The same things were measured in two ways. Each way mixes the same 10 hidden numbers, adds some noise and spreads widely along 5 directions of its own, which tell nothing about the thing.
Some things both ways: the first way, then the second way.
[ 12  -3  -6 -18  -9  -5  -6   7 -14  -1   4  22   0  -6 -23  -2 -17  -9
  12   2 -26  -4  10]
[ 13  17 -32 -10  -5 -12 -12   4  45   7 -19   2   1  -4  11  -7 -46  -2]

[-12  -8  -5 -15  -3   9  -3  24  14   0 -16  25  -4   4   3   3 -10   2
  17   8   5   0   2]
[ -3  19  18  -8 -12  -7 -40   3  28 -30  -3  12   0   3   5  10 -22 -12]

[  8  10 -11 -17  -7  16  -9  23   6   4  11   3   8  -6   6 -10   8  -1
   4  -4  -2  -2  11]
[-17  30  -4   1 -19 -14 -28   2  55 -38  -1  -4   7  10  -6   9  -8 -12]

[-10   3 -11 -15  -5  27   6  18  19   1   7  24   7   2   6  16   7  -9
   6 -14  20   4   8]
[ -2  16  -4   1 -22   7  -8   6   8 -20  -7  -1  24   1  11   0 -12 -20]

[-15   5  11 -18   7  12 -12   1  28  -6 -23   1  20  -5  10  -5  18   0
  18   2  20  13 -13]
[ -3   7 -12  -9 -14 -20  -1  24   1 -29 -14  -1  -8   4   3   4 -32  -1]

[ -2  11 -17 -13 -15  23  20  26  10   5   6  12  -7  -1  10   4   7  -1
  15  -1  12   5   6]
[  4 -18 -15  -9   1   9   8  13 -14   5   5 -33  -2 -10   7  11  -8 -23]

[ -2  12  -6 -10  -4   1  -4  -1  -1  -4  -1  -9  18  -8   5 -20   2   8
   4  -3  -8   6   3]
[-21  27   7  -8 -24 -20 -11  19  -4 -44  -3 -17 -11   3 -13  15 -27  -7]

[-15  13  -7  15 -12 -13 -12 -56  23 -15 -27 -19  10   8   4 -42  -5  14
   4   9  -3  -5 -26]
[ -6  13   9  15  25 -20   2 -15  21 -22   6  21 -18  18 -26  -1  -3  26]

[  5  24  11   7 -23   8  -6 -29   6 -13  -9  18  15 -14  -9  -4  -4   6
   3 -14   7   5 -14]
[-13  14  -5  13  13  -9 -15  15  25 -25 -16  13   4  15  -9  -2 -19  -3]

[-22  -2  -4 -17  -5   6   6   5  20  -9  -9  -6  11   7  12  -5   2   3
   7   8  16   5 -14]
[  0  12  -5 -14  23  -6   5   6  19 -25   0 -15  -7   3   3  15 -24  -1]

[  3   5  10  -7 -30  17  -7   8   5  -5 -15  17  -4  -8   6  12 -11  -2
  -6   2  -2  -1  -7]
[ 13  -3 -15 -20 -30   7 -12  15  -2  18 -19   1  12 -19   2  -2 -26  -7]

[  0   7   0   2  -9 -10 -13 -38  18 -11 -19  -9   5   7 -12 -27   0  -4
  13  23  -1  -2 -26]
[  2  -3 -30  -1  31   0  12   5  13  20 -20   3  -7  -8   0  -7 -23   4]

[ 11  33   9   6  -9   5   0 -35  12   7 -25 -13   2  -9   4 -19  21   0
  -2 -18 -12   1  -8]
[-14 -10  22  34   2  14   2  10 -33   0  -1  12 -16   7 -27 -14  31  23]

[  1  -2 -28 -11 -22   8  -3   9   0  -8   0   6  -9  -3  12   6 -16   0
  13  -8  -6  -5  20]
[-11  10  16   9  -4  -3 -15  -8  -8  -9   8   5  -2  -7 -20   6  15   0]

[-14  -6   3   4 -14  17  -4   0  22   2  -4   6   4  -1  -7 -20   1   1
  19  24  -6   2 -14]
[ -8   0 -10   2  -8  -3 -12   9  16  -5 -13  11  -1   8  -4  -6 -23  -2]

[  7   1 -12 -16  -1  -2  -7   1   7  -8  -3   3   4  10  -5  -9   2  -5
  -4   1   5  -6  -8]
[ -2  17 -19  -5  28  36 -14  17  31  19 -28  -6  20 -17  13   2  -6 -14]

[-13  25  13  -8 -10  13   4  -1  25   8  -8  33   5   1   2  12  -3  -2
   8   5  23   4  -7]
[-13  27  22  11 -15  14 -23   5   5 -31  -2  -7  10  -3  13  -3  -9 -30]

[ 19  -2  -1  -7 -23  17 -12  22 -10  -2   0   6  -2  -9  -1   3  -7   0
 -18  -4 -20  -8   9]
[  5  -3 -15 -14 -13   3 -11  10  20   6  -9  -1  -8  -3   9   2 -20   1]

[  0  15  -3   6 -16  17   1   0   0  -1   3   2  13 -15   2 -12   1  15
  -4 -14 -11   0   9]
[-17   5  16  13 -18 -20  -7  11  -5 -47   8   3 -17  26 -12   4  -8   4]

[  1   3   1  -4 -15  21  -2  10  14  -6  -7  19  11  -7   0  -7   5  -1
   4   4   7   6 -15]
[ -4  12  -9 -18 -32   0 -25  21  19 -18 -14  -7  17  -6   2   8 -38 -18]

[ -5   8 -13   2  -3  17   9   9  10   1 -15  26   7  -8  12   5  -1   2
  14  -3   2  16  13]
[-10   0   0   7  12  11  -1  16 -14   1  -1 -23 -19  -1   0  -1 -25  -5]

[-10  10 -12  -2  -8  11   4  -4  15  -3 -17   2  -1  -3  18  10   1   2
  11  -4   9   8  11]
[-21  13   7   3  13   6 -11   8  -7  -5  -9  -2  -9   1  -7   7  -6 -14]

[  1  11  -8 -18 -12  19   3  19   5  -3  -2  27   6  -7   8   9   1  -1
   3 -27   9   0   5]
[ 10  10   3   8 -15   2 -20  11  29 -20  -3   4  18   7  -6  -1  -1   3]

[  6 -10  -4 -23 -14  21 -16  36  -6  -7  -4   4  -3 -14  14  29  -6   3
  -5 -22  -4  -3  26]
[  3  -1 -21 -10   5  -3  -2  15  10   7 -13   1 -21   4  12   6 -11   2]

Other things, the second way, with their names:
<417>: [ -8  19 -20   2 -36 -12 -10   9  15 -18 -16   8   8   9  16  -5 -21 -16]
<248>: [  1   3 -20   9   2   8   0  11  21 -15 -10   0  11  19  18  -4 -17 -11]
<55>: [-15  39  26   6  19  37 -21  17  -1  -6 -18  -4   4 -10   3   2  -2  -2]
<289>: [ -4   4 -15  10   4   4  11  -3   7   7  -1  -2 -10   2  -8  -7  -7  20]
<47>: [ -5  -4 -17   2  38 -10  18   4  27 -20   6 -14 -20  16  -5   9 -11   5]
<138>: [ 17 -22  -8 -14 -42 -44  -2   8  -9 -28  -1  17   1 -12 -13  -2 -27   1]
<253>: [ -8  13 -10  -3 -17   2   9  -5  -2   5  -3  -2  -8   3  -4   3  -2   5]
<112>: [  8 -21   2   6   7  -8  23   2 -36  -9   4   7 -21   3  -1  -8 -19  17]
<241>: [ 11 -10  -2   5 -29 -23   5   5 -17 -18  -1   6  -8 -10   4 -14 -25  -5]
<207>: [ -9   7   6  18  -3   5  15   7 -31 -22  -6   4  13  -9  -3  -9   5  -2]
<187>: [ -2   1  15   3   8   4   3  -7 -14 -19  20 -12 -23   8   7  13  -1   2]
<196>: [ -2  -5  -8  -8 -17   3  -5   7  -4  11  -3 -11 -12  -8  -2   5  -6  -9]
<113>: [ -6  18 -10  -2  -9  -3   5   2  -8   1 -15   1   7 -22  -6  -7 -19  -4]
<72>: [  0   5 -12  -3   4   8   9  -3   8  -3   2 -11  -3  -3   9   7   0  -2]
<148>: [-12   8   6  14  -3   4   2   4 -16  -3  -6  -3   2 -11 -18 -11 -10  -2]
<410>: [ -3   1  10  15 -33 -32 -18   2  -1 -30   9  12 -10   7 -18  -2   7   0]
<393>: [  6  -8 -26 -21 -21 -22  11  -2  -3   8  -7   6 -16   0   3   6 -20   3]
<96>: [  4  -1 -57 -10  33  -3  -6   9  69  28 -28   4   8   4  -2   1 -23  -7]
<83>: [-20  15  -8  -2   0  -1   1   3   0 -17  -9  -1 -16   0  15   1 -23 -10]
<242>: [  0  25 -19 -10 -41 -11  -3   3  17 -17 -11  -9  21  -5   9   2 -20 -25]
<160>: [  7   9  -1  -9  -9  27  -5  11   6   2 -10 -10  13  -3   6   2 -22   1]
<182>: [-21  51   1  -8  27  19 -21  -1  53 -13  -3 -18 -19  11  18  19 -20  -1]
<317>: [ -2   8 -12  -3   5  -7   7  -8   3   5  -7   5 -15  -4   9  -4 -20  -4]
<312>: [-40  39  10   0   3  11 -18  15  12 -27 -14  -4 -13   8  -3  11 -14  -4]
<70>: [  7   3  -9   6  -6  -6   8  -4   1 -11  -5   3  22  -9  -3  -6  -5 -15]
<131>: [-18  30  -8  -3 -10 -25  -8 -18  33 -24  -5  18 -11  15   4   6 -15 -16]
<234>: [-31  39  -3   6  10  -3 -15  -2  23 -11 -16   7 -18   7   7   2 -13 -12]
<300>: [ 12   8  -5  11  17 -29  12  -7  23 -40   7  12  -7  23   1  -2 -21  13]
<316>: [  1  -7 -10  -6  -3   1   8  18  -8  -6  -3 -20  -9 -10  -6   5 -10   1]
<307>: [  9   2  12  -9 -34  -6  -5  20 -25 -17  -4 -11   3 -13 -12  -1 -29   2]
<239>: [ -8   2   3 -13   0  19   1  24 -28 -21  -6 -16  -5  -1  25  15 -28 -11]
<380>: [-5  8  2 18 11  3 -9 -1 12 -9 -7 17 -3 15  0 -8 -4  4]
<386>: [ -6   5  17   8 -19 -24 -20   8   4 -40   1  19 -11   9  -8   0  -2   0]

Some of these things the first way, each followed by its name:
[ -1   4   2  -7 -13  -3  -3 -14   1   3  -3  -5  -8   1  -9   0 -11  -6
   4  14 -18  -6   3]
<317>
[-15   6  -7 -12  -8   6   6  -1   3  -7   4  13  10  -4   1  14 -11   3
   2 -15   5   3  10]
<300>
[ 21  -1 -23 -19  -5   9   1  12  -4   0   5  -6  -5  -6  -7  -8  17 -14
  20  -4 -11   1  12]
<96>
[  1   9 -12 -15  30  -1  -4  14  10  21 -10  -6   8   5   7  -9  16 -11
  13  15  -7  11  30]
<241>
[-10  14  28 -21 -32  16   6 -12  19   5  -6   8 -15 -10 -11  26   2 -16
  25   3   3  -1 -15]
<131>
[ -9   7   2 -15  -6  -1  14   6  -3   4  -5   6   8  -3   0  -8  -8   3
   8   9 -16   8   1]
<307>
[ -9  -5  -5 -13 -24  20   1   4  11  -1   1  -7  -6  -4   6   6  -2  -6
   3  -8 -14  -7   3]
<253>
[ -7   8   8 -28  15 -11  14 -14  12   0 -30   5   3   8  -3   3  11  -9
  12 -10   5   6 -13]
<55>
[ 15   8 -11 -20  11  -1  -3  21 -16  13   3 -10  -2  -6   2  -1   5   1
   4 -10 -24  -1  36]
<386>
[-16 -11 -10  -5  -6  16  10  10  18  -5  -6   9  10  10   4 -13   1   0
  -6   3   0  -1 -13]
<160>
[ -6  -9 -10 -22 -14  30   1  46  10  10  -1   4 -10  -8  20  16   2  -7
  17   6  -5   3  22]
<196>
[ -5  11 -11  -2  -7  -3 -13 -21   8  -8  15 -12  17   7  -6 -16 -10   4
 -12   8   2  -6   1]
<207>
[ -6  13 -13 -15  -7   2   9  -7  12   4  11   2   0   8  -2   1   0 -10
  12   8   7   0   4]
<70>
[-11  -2   3  -4  -7  14  12  -5  11  -1 -15   5   2  -4   3  17   5  -7
   5   2  -3  10   1]
<112>
[ 24  -4  -9 -14   6   3   1   6 -16   8  10 -10   2  -3 -18   2  11 -14
  -9  -3 -32   0  21]
<83>
[-21 -14 -15 -19  -2  20  16  25  21   3 -10  15  -8   6  10   8   6  -3
  27  -4  10   3   3]
<187>
